There are 4 ways to turn a row about zero (a turn may also mirror it). The second row of each pair is the first, turned, with some noise.
Some pairs, each with its turn after it:
 .34  .45  .41 -.24
 .42 -.37 -.26  .42 -> bigo

-.01 -.44 -.11  .09
-.32  .11  .18 -.26 -> tefuv

 .40 -.39 -.08 -.15
.13 .34 .06 .45 -> Sus

-.03  .09  .39  .02
 .17 -.26 -.20 -.14 -> nim

 .01 -.12 -.19  .32
-.23  .06  .33  .01 -> Sus

-.24  .20  .05 -.01
 .11  .15 -.24  .14 -> tefuv

 .28 -.01 -.45  .33
 .33  .39  .10 -.35 -> bigo

-.08 -.04  .03  .02
-.06  .05 -.05 -.01 -> tefuv

 .06  .19 -.07 -.03
 .15 -.07 -.11 -.08 -> bigo

 .27  .04 -.32  .13
-.20  .17  .00  .36 -> nim

 .06  .05  .22 -.45
 .28 -.24 -.24 -.28 -> tefuv

-.36 -.23  .10  .04
 .12  .21  .10 -.36 -> Sus

 .04  .26 -.15 -.21
-.16 -.12 -.32  .08 -> Sus

.00 .02 .04 .10
 .01  .09 -.05  .03 -> bigo

 .08  .07 -.01 -.06
 .06 -.02  .03  .10 -> nim

-.12  .00 -.07 -.04
-.07  .07 -.07 -.09 -> Sus

 .26 -.11  .06 -.07
 .16  .15 -.16  .12 -> nim

 .01 -.02  .04  .23
-.17 -.01  .04  .15 -> tefuv

 .00  .30 -.03  .00
-.02 -.23  .13  .15 -> nim

 .11  .05 -.38 -.07
 .20 -.03  .12 -.34 -> bigo

New pairs, each followed by its turn:
-.10  .15  .11 -.39
 .32 -.04 -.26 -.17 -> tefuv

 .13  .17 -.09  .45
-.15  .00  .22  .43 -> tefuv

-.07 -.11 -.10 -.07
-.01  .11  .03 -.13 -> tefuv

-.03 -.09  .08 -.01
-.08 -.03 -.06 -.07 -> tefuv

 .13 -.12 -.06  .00
.07 .06 .16 .00 -> bigo

-.03  .04 -.25 -.02
-.23  .06 -.07  .01 -> Sus

-.04 -.39  .12  .02
-.22  .13  .27  .15 -> bigo

-.44  .45 -.02 -.10
-.17 -.26 -.35 -.44 -> Sus

 .10 -.38 -.01  .18
-.37 -.04  .19 -.16 -> tefuv

 .03 -.33  .19 -.03
 .13  .19 -.23 -.21 -> nim

 .09 -.01 -.01  .08
-.04  .03 -.08  .08 -> nim

 .01  .06  .11 -.06
 .00 -.09 -.05  .10 -> bigo

-.07  .00  .27 -.02
 .12 -.15 -.12 -.17 -> nim

-.10  .03  .36 -.26
-.15 -.30 -.05  .31 -> bigo

 .12  .06  .20 -.21
 .24 -.08 -.17  .09 -> Sus

.34 .06 .04 .14
 .02 -.16  .15  .30 -> Sus

-.09 -.05  .14  .00
 .12  .02  .03 -.10 -> Sus

-.16 -.11 -.03 -.21
 .04  .19 -.18 -.11 -> Sus

-.13 -.06 -.14 -.11
-.09  .16 -.10 -.08 -> Sus

.17 .00 .05 .15
 .03 -.09  .18  .13 -> Sus

 .16 -.05  .14 -.11
 .20  .00 -.03  .15 -> Sus

-.03 -.10  .14 -.25
-.09 -.21  .13  .13 -> bigo

-.01  .38 -.11  .04
.25 .06 .01 .30 -> tefuv

.28 .10 .04 .05
 .28  .06 -.01  .10 -> bigo

 .45 -.32 -.34 -.18
 .33  .02  .57 -.13 -> bigo

 .04 -.07  .11 -.45
 .44  .11  .14 -.05 -> nim

.03 .06 .00 .31
-.18  .01  .09  .26 -> tefuv

-.14 -.14  .01 -.01
-.02  .07  .02 -.17 -> nim

-.11 -.45 -.16 -.14
-.26  .02  .41 -.13 -> bigo

-.05  .27 -.01 -.02
 .20  .04 -.07  .18 -> tefuv

 .00 -.19  .14 -.15
 .22  .16 -.04  .01 -> Sus

-.05 -.04 -.10 -.07
-.04 -.05  .06 -.09 -> bigo

 .04 -.05  .15  .18
-.07 -.05 -.23 -.05 -> nim

 .05  .19 -.01  .16
 .14  .09 -.19 -.03 -> bigo

.45 .08 .28 .20
 .23 -.31  .25  .37 -> Sus

 .08  .07 -.05 -.04
 .11 -.04  .01 -.05 -> bigo

.18 .09 .18 .27
 .08 -.25  .26  .10 -> Sus

.15 .11 .45 .00
-.04 -.40 -.25  .10 -> tefuv

 .13 -.01 -.02  .18
 .12  .19 -.01  .01 -> bigo

-.07  .45 -.13 -.01
 .34  .12 -.04  .31 -> tefuv

.45 .19 .00 .01
-.01 -.24  .00  .43 -> Sus

 .08  .16 -.18  .12
-.23 -.12  .03  .08 -> Sus

-.04 -.18  .10  .01
 .04  .09 -.12 -.16 -> nim

 .03  .09 -.11  .19
-.21 -.06 -.01  .12 -> nim

-.07 -.01 -.01  .07
-.07  .05 -.03 -.02 -> bigo

 .34  .05 -.24 -.09
.05 .17 .06 .38 -> nim

